Every row belongs to one group in each of 2 separate groupings. Each group adds its own fixed numbers to the row, and there is some noise. The rows also spread widely along 5 directions, which tell nothing about the answers.
Known rows, each followed by its group in each grouping:
[ -9  -5  -5 -13  -9  -3  -9   2 -23 -12  25  11  13  18  18  -1] => bib vutug
[ -1 -12  14 -21   9  -4   5 -15   0  -2  14   3  10  20  12   4] => zotul Nik
[-27   6 -13  -8  -1  16 -11 -28 -23  16   3 -10 -18  24  24  -4] => Vitis vutug
[ 14 -29 -13   0  -2   5  -2 -23 -26   9  17   1   8   1   3 -10] => zezug Nik
[ -1 -13  11 -16  -6 -13  -9 -26 -20  -5  27 -11  10  15   6  -3] => Lezo ruti
[-10 -15   0  -8   0 -14  -3 -11 -18  -6  15  -3   7  14  15  -6] => Lezo fid
[-16   1  -3 -17  -5   0   0 -24 -19   1  11 -12 -10  25  17  -6] => sezo fid
[-18 -18  -8  -4  17  -1  -1 -10 -22   4  13 -15 -16   5  27  -4] => bib ruti
[-13  -9  11  -8   7  -6  -4 -17  -8  10   7  -5 -24  21  26 -12] => Vitis vutug
[  3  -1  11 -19  -6  -2   2  -5 -10  -5  16  12  24  24   9   6] => zotul fid
[ -1  -4   1 -25  -7  -3  -5 -12 -16 -10  19   7  15  20  11  -9] => sezo Nik
[ -7 -16  -4  -2   0 -13  -8 -14 -32  -7  23  -9  -9  10  11 -15] => zezug ruti
[ -8 -18   9  -8  16 -15   2  -1 -12  -2  19  -8 -15  10  27  -8] => bib ruti
[-13 -12 -13   3   2   3  -1 -22 -26  13   8  -8 -18  10  21  -9] => zezug fid
[-18 -10   2 -10  26 -11   0  14  -8 -14   7   5  -6  13  31  -8] => zotul Nik
[-15 -10  12 -14   1 -21  -4 -16 -16 -17  21  -4 -12  27  18 -10] => zezug Nik
[ -4 -12   6 -11  14   1   0 -17 -12   7  12 -10  -3  13  10   4] => zotul ruti
[ 14 -29   0  -4  29  -1  10  -7  -1  18   2  -2 -18  -5  22 -18] => sezo Nik
[-14  -4  18 -24  -6 -10  -1 -31 -11   0  11  -9  -6  34  19  -7] => Vitis Nik

New rows. What belongs after each?
[ -4 -21  16 -12   1 -20   4 -15  -8  -1  17  -6   1  13  15  -8] => Lezo fid
[-11  -6   8 -17   5  -3   1 -17 -13   6  19  -6  -4  17  26   5] => bib ruti
[-11 -16   9 -14  12  -2   2 -31 -14   5  14 -27 -13  18   5   4] => zotul ruti
[ -3 -20   0 -15   9 -13  -3  -9 -16 -11  14  -9  -6  12   8 -18] => sezo Nik
[ -9  -9  12 -10  12  -6   0   6  -1  -2  12   9  -8  18  23   0] => zotul vutug
[ -9  -3 -22  -6   8  15  -4 -19 -29  14   9 -14 -11   5  19  -9] => sezo ruti
[ -4   5  -2 -15   2   0  -5  -3 -22   1  18   3   3  12  17  -9] => sezo ruti
[ -8 -21 -11   4   8   3  -8 -11 -21  15   2  -8 -14   7  16 -16] => Vitis vutug
[-15  -6  -9 -18   0   8  -1 -21 -18   3  12  -2   5  17  24   6] => bib Nik
[-20   2  42 -27  11 -25   5 -20   8  -2  19 -10 -27  28  36   0] => Lezo ruti
[ -7 -14  -3 -13  11  -7  -6   6 -17 -16  12  11  17  11  12  -5] => zotul Nik
[-26  -3 -31  -6  -7   6 -19  -7 -38 -14  14  -8  -7  17  13 -12] => sezo vutug
[-21   3  -2 -25   6  20   2 -38  -8  12   3 -11  -4  30  23  16] => zotul Nik
[ -9  -4  -3 -12   8  -8  -6  -2 -22  -7  17  -6  -7  13  18 -12] => sezo ruti
[  8  -4   5 -14   7  12   8 -13  -8  26  17   9   6   9  31   9] => bib ruti
[-11   9  -4 -24   4   3  -2   3 -14  -4  12  19   8  18  31  -8] => sezo Nik
[  4 -23  -7  -4  12   9   2 -27 -12  29  -1  -5  -7   5  17 -12] => Vitis Nik
[ 16 -41   9  -2  14  -5   7 -26  -3  18  12 -21 -34   4   2 -16] => sezo vutug
[-12  -5 -10 -10  -3  -1  -2   2 -23  -4  17   8  11  18  24   0] => bib fid
[-14 -18  10 -11   1 -19 -10 -15 -13 -11  19 -13 -14  21  16  -7] => Lezo vutug
[-26  -3   3 -13   6 -10  -1 -15 -12   2   7  -9 -12  21  32  -3] => Lezo fid
[ -5 -12  17 -15   0 -12  -3 -17  -4   2  18   0  -8  19  21   0] => Lezo vutug
[-12 -17   6  -4   0 -12  -8 -15 -18   0  10 -11 -16  20  11 -15] => Vitis vutug
[-10 -14 -28  -3   0   6  -5 -14 -33  -1   6 -17  -3   7   5 -14] => sezo fid
[-13 -13  13 -18 -10  -6  -7 -44 -10   2  18 -18 -11  28   9   5] => Lezo vutug
[ -6   1   8 -18   3  -6  -3 -13 -16  -2  16  -9 -11  18  17 -10] => sezo ruti
[ -6  -9 -20  -4  24   5  -1  13 -19   4   5   7  -7  -2  32 -18] => sezo Nik
[ -6 -16   5 -12   6 -17  -2 -12 -19 -10  20 -19 -13  13   5 -17] => sezo ruti
[  3 -11  -7  -9   0   7  -6 -11 -16   8  13   2  -6  11  10  -9] => sezo vutug
[ -6 -16   9 -11   6  -9   4 -16  -7   9  10  -5  -3  11  21  -4] => Lezo fid
[ -9 -12   5 -12   7  -7  -6  -9 -19  -9  17 -11   2  16   6  -1] => zotul ruti
[ -6 -17   2  -3  -3  -7  -1 -17 -20   4   3  -8   1  16   9 -15] => Vitis fid
[-11 -19  13  -9  14 -23  -3  -2  -9  -8   6  -3 -14  14  24 -24] => Vitis Nik
[ -3 -14  10 -12  12 -14  -1 -12 -15  -2  16 -16 -23  11  12 -16] => sezo ruti
[ -1 -13  -3  -5 -10  -2  -8 -30 -30   2  25 -11  -1  14   4  -5] => zezug ruti
